All groups share one centre, and each spreads out both ways along 12 directions, with some noise.
In the rows, zero is written as 128.
Some rows, each with its group after it:
[163 144 103 136 113 109 146 128 175 141 116 162 151 105 130 120 111 125
 132 167]  j_941
[147  94 153  61 191 114 138 149 121 142 173 185 120 126 147  72 137 131
 148 111]  j_559
[132  96 145 155 101  91 102 144 126 189 113 144 122 136  97 134  87 139
 112  98]  j_559
[186 108  90 114 153 100 181  95 146 141 126  79 169 106 124 102  99 162
  99 114]  j_941
[146 140 114  93 149 124 139 131 174 113 151 122 169 113 114  80 162 136
 148 144]  j_976
[109  66 158 166 120 150  66 140 108 186 157  71 131 191 128 120 160 102
 115 103]  j_941
[151 142 184 126 134 163 132 159 137  91  96 171 133 130 161  77 128 149
 131 108]  j_831
[108 134  91 142  79  76 163  74 134 174 171 114 196  32 138 104 204 160
  65 140]  j_941
[109 112 110 150 143 106 129 122  91 157 153  84 103 173 136 106 140  91
 124  76]  j_831
[141 151 114 206 103 150  71 152 132 139 106 115  43 186 110 131 113 114
 120 154]  j_976
[123  96 128  93 101  95 118 141 152 179 168 116 180  93 154  31 160 140
 109 127]  j_941
[123 160 107 155 129 114 139 133 145 118 104 139  80 152 167  93 110  88
 123 129]  j_976
[ 90 153 145  75  70 119 112 128 157 152  60 163 122 113 132  75  62 159
 126 162]  j_976
[100  73  97 122  76  98 169 127 142  96 179 115 133 116 156 136 115  95
 131 145]  j_559
[201  78 132 103 163 200 165 151  69  82 180 131 143 123 188 161 139 146
 153 172]  j_976
[ 95 131 152 150  72 121 124 116 124 158  73 146 123 136 133 129  88 129
 109 120]  j_559
[149  70 148 155 114 119 138 135 101 127 151 169  91 127 105 164 109 159
 115 117]  j_831
[142 115  99  95 117 112  94 176 129 171 177 171 114 118 124 118 131 113
 172 189]  j_941
[ 61 146 145 117  85 122  63  93 116 176  60  93 130 107 102 185  82 169
  77 128]  j_976
[134 122 117 159 124  86 141  94 161 131 113 131 118 105  65 158 104 160
  91 105]  j_941
[115 164  97 127 120 125 144 101 116 160  98  63 172 136 164 101 130 101
 120 119]  j_941
[183 127 120 171  78  96  82 178 104 227  90 183  97 131 128 152  44 125
 131 146]  j_976
[132  75  94  64 102  90 150 131 110 159 171 176 127  98  78 171  90 148
 174 179]  j_976
[133  86 147 149 129  95  93 153 136 180 136 121 122 169 113 120 103 101
 127  84]  j_559
[ 88 131 148 123 148 123 113 102 144 134 110 165 113 140 104 175 125 112
 129 124]  j_831
[112 184 160 133 176 118 204  67 145 122  47 143 158 171 118  75 125 104
 132  46]  j_831
[159 146 109 149 119 106 133 156  99 146 146 108 137 119 102  91 153 139
 139  89]  j_831
[147 104 141 121 128 106 157 123 137 119 115 163 138  95 133 140  91 153
 109 111]  j_831
[ 96 132 123  66 139  89  97 123  77 135 171 123  93  50  92 114 158 213
  84  90]  j_941
[148 136 135 105 124 152 119 111 171 158 101 132 152 162  56  74 135 160
 159 168]  j_559
[148  99 137 145 111 138 118 142 142 109 169 137 113 110 117 132 154 156
 116 152]  j_941
[153 141 113 160 139 113 156 131 145 107 129 159 112 139 110 142 117 104
 148 125]  j_976
[126 138 147 137 124 141 118 110 171 123 129 146 162 133  27 154 168 155
 154 152]  j_976
[156 137 128 161 142 148 171 131  95 106 153 142 124 138 166  98 179 112
 138 118]  j_941
[143 139  73 123 129  83 133 131 130 166 171 103 134  97 129  81 163 127
 118 135]  j_831
[150 210 127 158 149 176 105 137 100  98 102 104 105 138  99 102 185 156
 136 112]  j_559
[138 157 135 134 133 137 106 141 127 165 110 114 164 149 122  97 153 115
 142 122]  j_831
[ 59 180 112 177 108  82  94 125 157 132 116 124  99 130 121 151 146  72
 116 107]  j_831
[121 155 147 128 103 154 151 115 151 100 102 186 142 100 195 121 138 120
 123 180]  j_559
[154 162  98 190 202 140  76 141 154 137 158  47 153 188  81 181 187  57
 158 113]  j_559
[ 87 124  98 116 146  96 101 136 107 165 192 108 109 161  74 122 187  83
 169 122]  j_831
[ 86 127  99  88 192 103  48 110 134 193 167 112  76 141 116 157 144 105
 108 157]  j_831
[142 129 102 164 103  75 193 103 177 111 127 161 130 109  89 107 117 127
 121 121]  j_941
[123 109 136 162  98 125 122 108 128 171 110  88 166 133 167 130 122 119
  87 117]  j_941
[145 155 165  70 142 117  81 187 143 148 110 177 133 114  89  46 121 171
 166 111]  j_559
[105 113 150 120 134 162  79 156  60 111 156  90  78 137 144 120 159 156
 115 102]  j_941
[169 122 131 177 127 140  96 166 111 147 147 138  75 164 141  97 143 117
 128 133]  j_976
[175 126 148 161 160 125  95 165 147 121 138 152 126 118 121 158 131 134
 123 113]  j_559
[ 89 121 150 114  66  99  85 179 151 145  95 130 136 134 130 100  73 109
 149 106]  j_559
[ 98 122 142 105 110 143 153 118 100 136 119 176 105 152 131 108 131 121
 155 150]  j_976
[ 81 128 158 103  58  62  85 144 175 162 123 211 129  30 122 112 109 178
  85 142]  j_941
[131 137 148 107 135 160 147  93 128 128  98 161 128 138 111 110 129 159
 137 159]  j_559
[172 123  91 159 181  71  86 140 134 192 152 145  79 121  99 169 102 125
  99 116]  j_976
[122 118 164 167  70 141  92 149 110 165 103 144 129 146 105 127 124 145
 127 125]  j_976
[150 127 107  97 161  87 211  70 163 157 160 192 159  96 124  52 175 137
 121 152]  j_831
[144 128 195 109 156 145  86 141 175 156 109 205 126 142 126  79 132 148
 128 147]  j_831
[136 173 122 190 125 162 150 122  79  90 141 142 120 113 152 181 195 118
 124 134]  j_559
[ 73 103 106  87  90 101 178 102 124  78 139 118 151  78 122 176  94 135
 129 126]  j_976
[135 150 105 185 134  95 109  82 149 223 134 147 144 121 117 141 171 110
  86 148]  j_831
[ 93 151  93 121 126 104 151 114 100 160 168 109 160 138  94 108 196  90
 171 124]  j_559

New rows. What belongs after each?
[122 117 111 104 139  94 144 141 114 103 125 100 116 103 141 139  78 134
 112  78]  j_831
[141  88 113  78 109 102  97 184 108 142 174 133 101 102 109 114 100 165
 144 143]  j_559
[164 122 122 128 182 152 135 108 105 134 150 130  93 146 147  98 155 149
 107 140]  j_559
[135  76 136 136 141 112 113 114 114 169 147 130  94 155 102 154  98 136
 110 113]  j_831
[157 147  92 136 139 118 137 148  79 115 162 110 108  99 123 114 155 148
 128 109]  j_831
[108  93 122  87 112 130 186 116 122  66 137  92 142 113 150 117 106 142
 128 116]  j_941
[140  73 101 117 125 119 135 138 148 144 193 141 123 118 197 129 129  94
 120 189]  j_559
[127 112 164 112 162 163 141 120  96  99  94 123 111 176 120 133 101 140
 147  92]  j_831
[101 102 161 133 108  75 119 196 118  57 149 183  80  75 137 163  88 137
 117  58]  j_831
[109 131 126 142 111 124 128 114 141 106 110 110 114 130 100 142 107 140
 115 120]  j_941
[124 136 135 151 127 131 157  88 135 109 108 128 144 108 124 161 131 137
 103 123]  j_941
[ 96 149 146 100 140 153 129 122 110 150 131 149 107 177 160  27 181 111
 144 138]  j_976
[100  79 171  87 165 113 154  77 141 179 140 177 195 139 106 165 141 105
 137 116]  j_941
[133 140 108 162 179 126 154 109 129  60 147  99  92 133 132 163 143 107
 109  99]  j_976
[ 47 152 139  66 136 155 167  78 116  83 109 105 129 134 159  77 152 125
 129 115]  j_976
[151 107 115 137 120 126 156 136 118 113 199 193 120  89 126 151 185 133
 143 175]  j_941
[141 102 151 122 159 150 153 112 137 118 120 122 149 171 130 126 124 114
 143 109]  j_941
[126 159  73 146 117 109 127  86 139 144 102  89 113 114  82 171 101 143
 105 155]  j_831
[ 72  89 117 107  89 148 125 102 109 134 102  58 117 196  82 158  72 108
 155 130]  j_559
[161  90 153 124 162 154  94 120  98 145 133 142 108 101 152 198 107 178
  74 137]  j_976
[116  60 142 174  44  75 156 127 166 142 122 166 139 139  58 170  67 121
 135 109]  j_831
[109 146  98  50 161  97 116  92 200 134 128 127 150  79  93 115 121 157
 117 169]  j_976
[164 119  88 159 126 125 100 174  82 174 162 117  56 181 152 100 129  93
 151 152]  j_976
[131 116 108 140 114 102  95 139 119 140 150  96  89 110  96 121 122 168
  96 115]  j_941
[ 85 140 152 174 115 132 129 115 106 118 127  98 144 133 157 125 176 104
 100  76]  j_976
[176 126 123 144 135 169 119 128 107 142 118 110 107 149 139  94 137 162
 114 151]  j_831
[120 109 141 131  87 119  93 180 128 136 105  88 149 158  92 130  86 116
 161  95]  j_831
[105 150  79 128 152 132 175  83  95 102 168 118  89 135 119 128 187 108
 140 145]  j_831
[151 139 193  63 195 164  80 167 107 133  74 180 107 141 170 123  72 153
 140 104]  j_941
[116 139 177 164 118 152 165 143 111  53  99 183  72 180  76 109 129 135
 164  74]  j_831
[136 136 115 193 131 146 107  96 147 135 120  48 124 178  63 133 152 129
 110 120]  j_941
[116 126  92 156  91  51 179  73 147 124 127 106 136  51  79 129 116 180
  55  85]  j_941
[151 141 107 161 109 101  67 131 148 178 108  91 108 103  96 138  98 171
  73 137]  j_941
[ 94 194 106  96 172 140 126  80  89 193 121 123 146 154 102 110 195 104
 163 143]  j_559
[141 105 154 123 134 174  96 141 125 123 159 118 108 170  60  85 181 166
 159 151]  j_976
[184 108 133 186 125 113 130 161  96 124 168 176  60  98 142  92 151 181
  80 106]  j_831
[150 135 110 163 117 105 181 113 137 102 135 137 124 104 130  95 144 144
 102 112]  j_941
[138 169  59  85 108 115 154 123 102 114 158 113 137  33 154 126 145 162
 118 179]  j_941
[ 71 203 110 164 103 116 123 111  92 129 101  98 105 122 119 106 173 120
 106  88]  j_941
[149 183 120 146 138  92 118 136 144 153  85 178  98 114 100 118  99 135
 123 115]  j_941
[124 134 190  89 156 153 117 166 129  73  76 135 122 150 165  91  80 134
 139  75]  j_831
[ 99 140 109 105 147 118 161  98 118 136 140 155 122 135 132 129 151  98
 142 144]  j_976
[105 141 156  92  91 151 124 150 104 133  90  81 174 131 187  36 129 139
 127  93]  j_976
[122 116 148 143 101 140 127 127 141  75 124 115 119 126  78 141 125 162
 128 118]  j_976
[128  80 142 137 162 137 137 112  84 125 172 117 116 143 111 158 153 135
 120  94]  j_941
[176 111 109 147 102 101  99 185  76 232 134 189  84 162 148 101  86 104
 162 153]  j_976
[141 115 162 152 134 139 115 131 168 135 115 164 132 154 116 133 122 121
 128 136]  j_941
[168 141 151 177 143 143 157  90 155 169 137 196 171 144  87 112 207 134
 134 153]  j_559
[105 118 101  54 137 108 156  94 173 121 161 169 149  85  99 127 137 141
 146 188]  j_976
[121 157 116 158 138 118 115 114 138 137 111 130 104 138 136 140 127 106
 109 128]  j_976
[130 122 145  73 125 134 110 161 117 111 199 198 121  37 148  89 198 192
 120 172]  j_941
[128 152 155 126 115 105 124 160 187  88  87 174 106 107 128  67  95 151
 120 109]  j_831
[192  77  73  89 196  89 142 142 106 150 214 167  86 100 150 158 106 127
 130 163]  j_976
[130 152  90 175 107 122 120 125 111 142 148 117 111 123  98 139 165 128
 125 145]  j_831
[159 150 124 155 137 154 100 145 118 127  98 125  77 180 103 118 102 134
 146 139]  j_976
[138 120 116 144  99 103 124 134 128 143 129 133 141  97 115 161 111 141
 118 133]  j_831
